The rows come from 7 hidden closed curves, with some noise, and rows from the same curve form a group. Each curve winds through 8 dimensions. The rows are also pushed far along 4 directions, which tell nothing about the answers.
In the rows, 128 means zero.
Known rows, each followed by its group:
[124  86 149 121 116 108  96 129  93 188 131 100  84 122  69 132 118 142
 108] | U
[146 141 102 108 116 120 129 110 148 120 136 118 141 139 156 127 119 122
 127] | K
[137  90  92 130 158 112 138 114  94 125 121 110 119 131 139  71 157 129
 104] | S
[167 137  76 142 158 119 176 102 118 100 149 145  93 127 160  67 150 118
 112] | X
[139 167 104 140 123 167 192 123 134 106 127 123 150 153 137 134 120  96
 140] | D
[137  91  53 127 147  98 144 123  88 116 154  93 118 175 100 101 139 110
 123] | U
[141 150 112 126 156 121 154 124 130  95 150 136 175 123 153 120 149 109
 114] | S
[109 117 120 104  88 108  99 147 137 123  90  81 152 115 109 147 118 137
 182] | Q
[ 98 154 118 161 152 190 161 125 110  88 125 193 135 151 147 125 154 112
 128] | K
[100 102 125 113 108 102  95 132 122 176 120  78 170 126 125 144 113 119
 155] | S
[113 158 128 132 110 151 131 148 151 122 122 120 146 130 136 165 106 124
 184] | Q
[115 127 166  97  63 123  95 123 143 166  84 111 111  88  67 160 109 155
 141] | Q
[120  84 121  90 109  95  92 124 119 174 112 118  72  98  41 121 126 180
 119] | Q
[128 120  95 105 149  86 111 125 143 100 143  99 177 121 159 127 138 109
 156] | Q
[138 148 128 126 139 128 152 136 137 132 160 126 122 125  90 158 114 119
 135] | U
[144  95  76 122 138  89 146 137 119 118 123  70 145 142 121  93 133 123
 137] | Q
[133 106 119 128 108  75  87 125 116 163 145 108  98 117 100 115 128 167
 122] | S
[139 129 126 104 110 115 111 119 134 147 117 106 164 114 186 112 125 125
 130] | S
[142 135  78 132 139  71 120  90 131 118 161 156 136 109 199  68 155 115
 128] | X
[108 100 133 121 145  88  82 134 117 163 136 147 110  79 109 103 151 179
 125] | S
[133 155 144 151 134 159 153 132 110  98 150 197  73 141  90 140 139 132
 102] | D
[124 180 142 155  91 153 143 113 156 109 101 167 142 116 167 121 133 142
 135] | D
[118 160 148 139  70 107  82 102 160 103  95 155 147 104 181 122 139 151
 141] | U
[131 129 110 106 114 132 133 125 143 112 115  89 142 140 156 147 106  79
 178] | K
[106 115 150 159 115 156 133 130  99 149 105 169  85 132 106 107 138 145
 109] | X
[127 125 145 104  87 102 106 108 142 123  93 109 146 100 125 133 128 116
 135] | D
[121 167 136 129  99 141 111 107 136 112 108 176 149 107 175 112 153 157
 113] | R
[120 138 165 116  87 114  78 106 173 157  93 118 137  88 138 142 116 173
 131] | K
[123 119 107 129 112  99 110 107 106 127 125 149 106 116 114  97 154 147
 117] | U
[126  97 119 121 107  72  75 129 125 128 101  58 170 116 178 102 137 137
 153] | S
[151  91 107 130 156 105 159 145 120 179 153  82 112 142  76 107 110 147
  98] | Q
[122  97 120  96 134 127 137 145 114 167 126  84 138 129  75 145 111 119
 133] | R
[116 117 159 120  88 122 109 157 147 131  83  90 142 123  63 157 113 169
 133] | Q
[115 173 160 153  95 158 129  99 165 110  91 168 131 103 192 129 125 111
 159] | Q
[105 161 149 141  69 135  97 118 140  98  94 142 139 122 134 155 131 138
 156] | U
[120 140 141 125 125 179 144 164 120  76 106 129 119 155  83 173 123 125
 148] | R
[125 134 137 119 113 125 141 121 110 158 155 149  84 119  37 158 119 125
 113] | X
[131 157 133 155 146 134 130 120 123 104 142 187 126 113 155  99 164 165
  92] | S
[123 145 160 165 122 125 114 125 124 125 149 168  97 124 136 135 131 125
 127] | X
[122  97 139 136  98  98 104 124 114 185 106 120 107 110 117  89 129 166
 109] | D
[130 133 138 148  99  88 102 109 115 155 129 165 136 104 163  74 156 166
  85] | Q
[136  95  89 128 134 108 146 134 131 139 143  66 137 183 110 139  96  91
 138] | U
[131 135 158 120 132 142 143 147 101 124 135 122 133 121  61 159 136 130
 102] | K
[110 135 150 106 111 159 149 136 157 136 103  99 150 130  72 190  94  97
 157] | R
[141 148  96 153 133 148 188 105 109 123 144 149 116 151 130 103 136  94
 110] | Q
[114 144 150 133  93 160 165 140 117 134 107 102 151 146  67 174 108  94
 141] | X
[151 110 124 133 110  65  93 115 140 138 134  82 166 136 194  98 125 123
 115] | D
[152 172 100 118 138 136 176 128 125  62 164 118 165 156 146 162 127  52
 152] | D
[141 140 103 110 131 136 140 117 164  98 119 140 143 135 178 115 123 117
 140] | D
[139 150 120 144 108 114 140 150 139  97 139  73 160 153 139 162 105  91
 177] | X
[130 168 143 174 127 183 200 123 104 110 123 196  97 131  99 110 149 124
  92] | U
[145 116 121 100 156 124 154 150  93 137 160  90 125 128  44 154 129 121
 108] | K
[145  96 120 118 105  71  87 124 150 138  97  67 151 114 162  92 126 161
 127] | K
[117 116 150 152 123 149 166 128  75 170 126 156  93 126  51 113 141 128
  79] | X
[129 116 114 111 148 131 160 147  93 126 136 101 119 116  61 138 137 113
 137] | Q
[132 122 104  93 134 145 150 126 126 119 132  97 126 145 103 161 108  76
 155] | K
[137 125 135 127 128 122 109 113 118 131 131 119 116 121 157 121 132 116
 126] | U
[153 129 100 158 150  96 150 132 111 112 175 110 118 151 141 111 130  98
 132] | X
[142 176 110 112 164 194 190 130 150  81 140 140 143 141 141 164 119  93
 150] | D
[122 148 185 154 121 125 115 123  98 126 139 205 117  98 135 111 162 141
  76] | D
[108 103 129 100  94  91  92 120 173 151  87  90 153 102 115 136 106 135
 163] | R
[147 124  95 139 150 115 155 114 142 102 145 129 157 167 172 100 132 103
 100] | X
[101 167 169 158 117 175 133 136 131 122 107 178 148 113 168 138 137 128
 144] | R
[122 147 180 117 102 147 138 155 157 119 121 117 143 138  47 208  94 117
 130] | S
[145  85  58  84 178  89 133 149 111 128 171  72 152 155 104 123 128 119
 127] | K
[155  97  68 122 186 101 168 120  93 104 170 117 144 161 137  82 156  94
  81] | X
[122 122 101 116 114 124 140 105 134 141 118 118 125 126 139 117 118  94
 154] | X
[158 111  76 111 149 113 157 127 120 112 156 131  91 157  96 107 128 129
 104] | D
[160  95  66  89 175  96 161 149  90 115 188  78 132 163  88 130 125  78
 123] | D
[132 130 173 122 132 149 121 135 154 131 110 145 107 107 114 143 116 152
 113] | Q
[156  97  72 115 171 121 155 108 137 128 151 121  99 164 144  93 119 112
 105] | R
[121 110 100  93 112 138 154 126 128 145 106  76 136 140  86 151 101  86
 164] | X
[137  94  72 131 154  80 103 116 147 153 139 140 132 132 215  44 139 167
 115] | R
[143  98 110 106 158 143 164 124 108 155 141 120  71 133  63 122 119 118
 108] | Q
[111 156 166 131  85 148 103 122 129 162 117 156 109 104 119 152 118 150
 140] | S
[120 159 184 136  95 141 109 132 107 126 113 120 146 101 123 160 137 125
 130] | U
[132 126 154 126 159 128 157 149  99 136 164 152 112 117  32 150 141 135
  79] | S
[142 143 139 165 142 148 158 104 109 135 128 170  82 110 105  88 157 167
  71] | K
[119  76 147 104 117 115  98 134 123 180 102  97 111 123  99 127 110 137
 119] | Q
[147 116 111 160 170 128 153 129  64 144 164 146 105 136 157  67 164 131
  83] | S
[134 108 161 153 119  95 103  98 125 146 112 175  93  97 149  67 154 159
  68] | S
[126 177 103 156 121 147 161 102 155  84 126 169 132 125 188 117 133  94
 168] | U
[108  81 113 102 159 130 117 149  88 158 143 133 114 141  56 130 139 156
  98] | K
[118 172 178 132  70 145 103 123 157 113  89 163 119  91 126 152 126 163
 142] | X
[136 120  78 121 151 131 170 140 113 117 148  73 124 149  94 144 115  86
 173] | D
[ 99 107 120 104  90 116  85 126 146 164  89  67 186 135 152 144 106 130
 164] | K
[137  71  92  98 166  71  92 146 131 135 149  85 123 129 118 112 127 145
 136] | R
[137 129 153 129 101 101 105 141 117 158 132  94 133 110 111 137 123 150
 124] | U
[122 117 111 129 156 117 132 132 119 115 133 122 143 117 163 109 141  97
 156] | D
[133  81  81 120 158  92 109 134 141 141 128  93 127 137 177  84 122 135
 152] | S
[149 105 113 109 105  76 112 138 134 172 139  63 127 122 105 123 104 149
 137] | U
[137 113 122 119 172 116 134 140  86 151 172 146  95 105  70 114 153 159
  89] | K
[122  90 126 137 167  82  79 125 122 142 147 152 115 105 163  81 157 166
 106] | R
[130 152 148 115  99 111  90 109 151 131 116 147 168  99 191 117 140 153
 113] | R
[118 147 138 133 121 162 156 122 122 103 109 123 169 143 147 144 131  81
 135] | R
[106 125 141 128 104 114  73 148 166  88  87 106 169 128 185 142 122 139
 183] | R
[117 167 194 139 114 171 122 135 105 102 110 159 142 103 128 161 152 128
 113] | U
[123 142 171 128  88 141 106 128 162 105  74 118 135 109 163 142 114 124
 160] | S
[124 123 144 132 100 111  91 115 134 143 116  92 137 126 164 138 113 112
 154] | U
[137 119 108 103 117  85  92 109 141 109 114 106 138  98 190 104 137 113
 164] | R
[ 99 139 185 106  88 147 107 128 137 131  76 132 130  77  77 170 126 134
 152] | D
[120 181 148 146 102 149 157 117 131 116 150 166 119 129  82 177 120 100
 134] | X
[141 123 124 115 104 100  95 112 155 147 123 120 136 129 164 111 118 155
 112] | K
[131  86 137 162 130  99  93 113 125 175 113 136  98 121 205  53 133 157
 107] | K
[159 101  72 105 150 131 157 147 113  87 132  85 117 180 128 114 122 106
 133] | R

New rows, each followed by its group:
[151 133 111 122 147 123 159 140 156  79 137 119 128 146 112 137 118 110
 131] | R
[168 124  84 137 168 111 179 135  85 130 185  97 115 152 104 105 138 111
 101] | U
[115 127 154 101  71  99  78 132 147 162  95  85 124  82  86 159 110 164
 168] | D
[120 130 128 143 116 131  98 134 149 150 118 137 119 127 160 115 121 182
 138] | K
[116 105 173 157 111 131  95 125 121 173  99 148  88 111 156  95 128 158
 113] | K
[130 114 113 118 145 118 142 125  99 149 140 116  93  98  78 119 138 130
 135] | D
[136 120 111 105 109  97 118 125 127 150 129  89 110 103  83 133 121 146
 149] | D
[122 161 127 177 146 163 161 113 138 129 132 128 154 134 199 118 126 102
 150] | K
[113 140 144 134 106 124 122 122 173 123 116 130 167 142 132 157 106 115
 134] | S
[101 108 128 122  89 114  85 112 134 167  85 104 156 116 155 111 128 151
 140] | K
[142 142 103 156 154 146 165 133 141  51 128 153 125 161 164 110 141 108
 131] | R
[150 110  57 124 199  96 148 127 106 121 188 129 131 140 155  80 154 126
 112] | K
[113 134 109 130 123 129 113  95 150 133 105 135 130 106 171 106 136 138
 153] | K
[136  90 106 116 121 115 141 133 107 164 124  83 121 151 105 113 111 110
 125] | D
[129 126 152 134 106 124  97 126 187 121  97  95 173 149 206 141  95 118
 149] | K
[132 110  84  90 101  89 109 119 155 122 106  74 136 124 111 132 111 134
 169] | Q
[125 139 133 150 144 146 161 109 127 130 129 155 138 125 163 105 137  94
 115] | R
[114 121 147 107 141 113 105 137 109 142 145 148 119  93  65 146 147 157
 110] | Q
[131 119 115 123 137 116 150 137 139 117 147 124 151 163  75 148 118 119
  96] | U
[145 111  75  86 127  76 114 118 132 122 143  99 131 117 128 112 131 127
 144] | X
[127 141  85 118 122 164 179 124 123 114 116  73 163 168 104 155 112  88
 152] | K
[137 135 120 118 162 147 168 151  91  99 169 135 126 147  84 158 134  85
 125] | D
[ 98 131 134 126 142 155 116 142 123 132 130 150 149 136 116 153 133 141
 129] | K
[144 132 141 158 129 102 128 115 115 119 144 152 142 135 167  92 151 125
  80] | D
[115 119 123 102 115 135 118 152 127 132 107  78 173 136 136 154 111 109
 171] | R
[121 114 102 126 131 108 107 129 156 147 121 135 143 127 176  93 125 162
 136] | R
[ 99 113 179 122  92 119  78 125 139 145  82 127 162 110 116 142 131 154
 108] | R
[114  68 150 111 134 102  83 137 116 169 108 115 119 119 113 110 130 149
 101] | Q
[113 159 195 130  97 200 155 128 118 115  91 152 126 131  68 185 121 104
 106] | R
[140 102  93 104 170 136 159 154 134  99 137  80 147 166  90 147 115 111
 132] | D
[115 142 182 139 108 162 121 115 125 143 104 154 116 111 156 140 122 103
 131] | D
[105 152 119 162 129 140 108 118 171 132 116 124 180 136 237 120 117 131
 173] | K
[119 154 156 143 107 164 147 126 140 135 120 181 110 133  81 147 122 155
  95] | X
[106 124 114 119  97  91 104 119 152 146 125  73 189 137 138 157 105  96
 171] | S
[130 144 124 131 119 174 179 146 125 114 113 133 111 150  74 147 115 126
 129] | U
[146 148 103 133 139 156 186 121 115 132 143 117 141 144 137 120 125  96
 123] | D
[133 125 120 160 186 127 164 138 110 125 178 179 103 135 102 105 149 134
  88] | S
[144  95 113 110 171 147 163 149  77 129 140 134 101 143  63 106 149 143
  70] | U
[134 101  98 123 107 102  94 135 169 150 106  62 153 158 194 113  93 147
 166] | K
[126 134  91 127 159 154 179 141 126 124 144 123 142 151 115 133 121 105
 141] | R
[123 149 142 150 150 113 139 111 125 121 161 195 129 104 125 112 156 128
  93] | U
[117 183 159 158  99 191 174 128 126 117 107 174 112 125  83 153 130 138
 119] | D
[100 146 198 120 100 146  90 163 146 135 119 119 132 108  80 214 101 134
 168] | X
[120 134 144  99  82  84  89 127 177 118 109 107 185 116 120 161 112 137
 138] | U
[136  78 103 110 110  50  70 129 124 139 107  36 167 119 167  95 132 140
 151] | S
[118  75 131  99 139 117 110 151  80 185 128 105 110 116  69 117 133 155
 105] | R
[131 142 107 157 146 150 139 129 132 132 141 158 107 144 157 103 133 163
 123] | K
[156 138  97 117 154 125 175 119 150  97 152 119 160 158 119 130 124 106
  96] | R
[128 142  85 149 134 162 184 113 132  94 129 133 125 175 156 126 114  66
 158] | X
[102 148 160 138 103 153 118 130 129 114  92 132 176 120 168 145 133 107
 152] | R
[130  88  80 101 181 120 145 154 107 116 157  84 130 162  63 145 127 119
 127] | R
[118 170 162 167  98 131 145 118 123 128 139 162 142 123 120 142 132 110
 117] | X
[119  97 137 106 105 100  66 110 175 154  96 120 121 115 156 120 110 162
 135] | R
[101 102 169 121 117 119  90 127 133 141  81 149 124  84 122 112 143 152
 122] | D
[ 91 139 173 138  95 139  99 130 171 143 101 147 162 126 128 165 108 140
 137] | S
[131 143  92 119 127 145 173 140 142 133 134 108 138 144  95 142 108 124
 153] | X
[156 115  87 111 153 143 155 128 140 112 140 111 111 171 143 122 109 110
 123] | R
[130 135 105 135 151 154 140 107  98 125 143 200  86 128 114  90 166 170
  73] | R
[135 176 118 138 105 130 143 112 149  97 125 125 137 112 151 140 126 115
 169] | D
[142 120 111  99 135 120 131 107 120 154 147 131 103 120  91 125 128 136
  98] | K
[135  84 131 102 110  97 107 127 105 204 120  85 118 113 106 104 116 145
 108] | D
[106 145 178 155 132 175 124 142 145  95  94 168 110 117 113 151 133 151
 132] | K
[122  98  97 123 139 110 107 131 138 125 133 111 129 155 162 120 115 111
 156] | X
[134 126 171 130 124 145 134 126 125 136 102 123 111 105 117 130 127 127
 113] | X
[136 141 116 153 193 140 159 128  86 122 183 198  95 115 115  95 172 148
  80] | K
[113 133 103 124 148 169 168 145 128 130 136 148 128 156  83 148 118 126
 133] | X
[128 125 124 141 164 159 151 132 128 130 144 173  69 134  81 126 130 157
 106] | Q
[145 161 147 134 133 152 179 130 128  86 135 132 135 128 115 154 127  77
 131] | S
[139  68  90 100 150  66 101 144 138 133 131  69 166 147 152  96 125 132
 123] | D
[131 147 168 116  99 130 125 132 172 113 105 132 155 120 100 163 112 142
 111] | R
[141  73 112 108 151 131 143 144 105 162 134  82  91 163  74 128 103 115
 111] | K
[124 117  95 143 132 103 135 107 156 134 135 101 161 158 146 121 114 110
 129] | Q
[119 173 119 134 109 145 151 129 147 104 143 132 168 154  97 177 117 117
 136] | Q
[107 141 138 156 116 114 118 101 157 133 124 158 165 130 167 119 130 119
 120] | S
[119 171 171  98 114 193 169 136 108 121 117 142 137 105  48 195 126 104
 125] | S
[142 130 105 115 135 152 163 141 129  90 140 129 104 174  84 156 111 102
 131] | D
[131 170 138 141 135 162 184 135 147 134 155 124 136 139  67 182 102 114
 131] | Q
[135 109 153 150 130 113 124  98 106 136 118 165  87 109 118  84 155 136
  70] | D
[144 137 108 164 164 113 157 136 104 122 166 140 114 119 153  91 149 122
 130] | X
[117 125 118 164 105 126 132 108 133 131  97 137 139 138 201  81 130 107
 142] | X
[146  87 124 101 154  89  94 138 126 179 146  93 122 107 123 105 126 174
 103] | D
[140 103 144 129 152 119 121 126 124 140 125 142 117 114 168  88 138 132
  99] | Q
[123 139 136  86 112 146 134 123 118 143 114 113 135  96  91 158 125 116
 146] | S
[144 101 105 139 182 111 172 121  95 135 152 120 111 118  97  88 152 111
  95] | Q
[128 153 195 153  91 119 106 116 158 116 101 162 137  93 175 123 131 128
 121] | S
[153 108  92 134 180 114 146 125  96 104 151 133 139 142 186  65 166 122
  88] | U
[114 124 130 134 121 147 149 107 110 152 113 155 103 113 115 107 134 111
 123] | X
[103 121 130 123 115 162 126 149 132 119 104 123 124 155 103 164 109 120
 161] | X
[154 115  93 128 115  87 147 125 120 150 139  81 131 134 126  96 121 125
 125] | U
[ 91  85 165 109 122  98  72 152 110 167 122 130 130 112  53 153 132 160
 111] | U
[139 166 116 145 160 178 188 121 120  53 126 164 163 149 182 113 157  81
 114] | U
[113 156 178 117  88 174 121 138 119 160 111 140 123 112  99 174 112 138
 132] | S
[104 146 153 116 101 113  74 132 163 121 105 136 165  91 141 149 134 173
 151] | S
[124 132 174 147 150 179 147 138 137 123 124 152 105 143  95 159 116 127
  99] | K
[140 158  96 126 125 134 145 105 126 102 131 162 149 126 173  94 156 135
 109] | R
[125 158 147 140  99 135 101 119 136 131 119 179 105 101 155 114 141 174
 123] | K
[123 119 155  96  93 119  78 121 176 130  87  60 162 117 182 168  88  96
 189] | D
[ 93 138 172 105  78 144 103 128 177 128  72 115 142 103  75 195  98 130
 170] | R
[107 123 141 113  80 130 110 120 148 153  96 112 122 125 110 156  98 114
 164] | X
[155  97  88 115 168  93 164 140 130 129 174  97 129 165  84 125 113 105
 101] | S
[136 138 119 129 170 134 176 150 117 105 171 133 138 141  65 156 131 109
 112] | S
[143 121 117 110 163 128 127 116 136 143 138 151 113 102 165  93 140 148
 110] | D
[151  98  78 140 184 117 151 129 105 111 149 139 126 153 184  55 156 130
  94] | U
[140 109 156  90 102  91  94 126 121 176 121 133 117  86  81 112 137 184
  73] | R
[131  94 114 116 138  86 119 131 105 146 125  98 132  98 125  93 144 130
 135] | Q
[111 152 177 126  99 201 159 142 121 123 100 132 119 145  78 196 100  85
 143] | D
[153 125 106 113 114  70 115 106 142 117 120 120 148  95 195  74 145 123
 132] | R
[140 103  74 116 136 110 147 121 128 132 148  93 108 168 117 127 104  87
 148] | X
[143 107 114 125 157 134 171 170  67 146 168 101  78 142   4 145 128 136
 110] | X
[124 133 182 155 132 149 114 104 123 133 113 173  88 101 147 115 142 130
 103] | D
[121  98 103 134 157 113 123 129  95 127 133 127 139 136 152  87 155 126
 114] | R
[114 162 128 164 133 180 172 115 149  81 113 145 161 165 178 146 120  66
 153] | Q
[111 133 135 167 135 147 113 126 141 161 122 145 123 127 175 108 125 167
 136] | K
[136 116 129 146 126 111 116 116 115 152 123 132  94 101 170  80 139 138
 137] | K
[126 108 106 126 115  72 103 111 167 164 135  85 162 135 135 124 107 139
 130] | Q
[144 110 110 149 104  48 103 111 132 155 148  96 149 129 178  85 126 120
 127] | X
[144 130  84 103 143 110 110 105 125 103 142 118 142 128 194 104 145 114
 141] | R
[125 118 156 128 126 126 125 111 153 137 107 160 138 115 154 108 127 122
  97] | U
[142 105 101 103 121  74 118 131 168 175 143  43 165 131 114 144  88 131
 149] | Q
[155 129 114 126 157 131 167 151  97 141 177 102 104 146  57 147 121 128
 106] | U
[153 116  69 143 140  67 131 114 118 112 163  85 135 148 157  93 138 112
 137] | S
[136 121 108 128 137 138 168 136  93 150 145 117  76 129  27 133 127 143
 114] | D
[131  99 133 114 132 107 109 123 120 131 104 136 145 112 165  79 152 144
  94] | U
[127 125 160 119 106 115  82 144 127 142 116 127 124 109 106 135 135 192
 108] | S
[127  72 126  98 105  83 100 155 117 166  98  57 127 115  51 123 119 170
 125] | Q
[151 111 105 123 163 123 143 142  87 133 164 137  84 137  60 110 150 174
  73] | S
[133 167 124 142 130 142 150 117 126  84 143 183 122 126 128 126 152 128
 112] | X
[150  92 139  95 122  90 124 140 131 149 132  82 118 128  65 140 107 125
 106] | S
[115 131  76 130 142 142 160 126 109  82 137 123 139 164 116 137 137  84
 158] | U
[116 111 141 124  90 101  93 133 131 168 103  95 115 101  98 130 117 162
 152] | D
[110 161 152 125  78 129 112 111 156 132 116 140 132 111 122 169 107 111
 164] | X
[135 113 106 142 168 119 134 139 129  89 142 143 112 140 135 105 143 132
 125] | R
[136 110  82 147 169 105 161  91 127 124 143 160 104 122 148  64 151 111
 106] | R
[105 158 140 109 103 180 164 146 137 114 102 140 133 128  23 190 115 139
 139] | R
[127 159 142 138 130 147 146 155 134  94 150 108 134 149 103 195 106  90
 171] | X
[135 142 145 148  99 123 119 107 167  79  85 142 158 140 204 105 132 118
 120] | R
[133 111 116 145 134  74 112 112 149 129 142 151 156 137 166  83 141 141
  85] | U
[140 169 149 151 162 186 185 121  93 143 158 194  94 108 105 117 152 140
  77] | D
[134 141  96 112 111 127 135 123 134 138 142 100 128 142 124 150 104 114
 160] | S
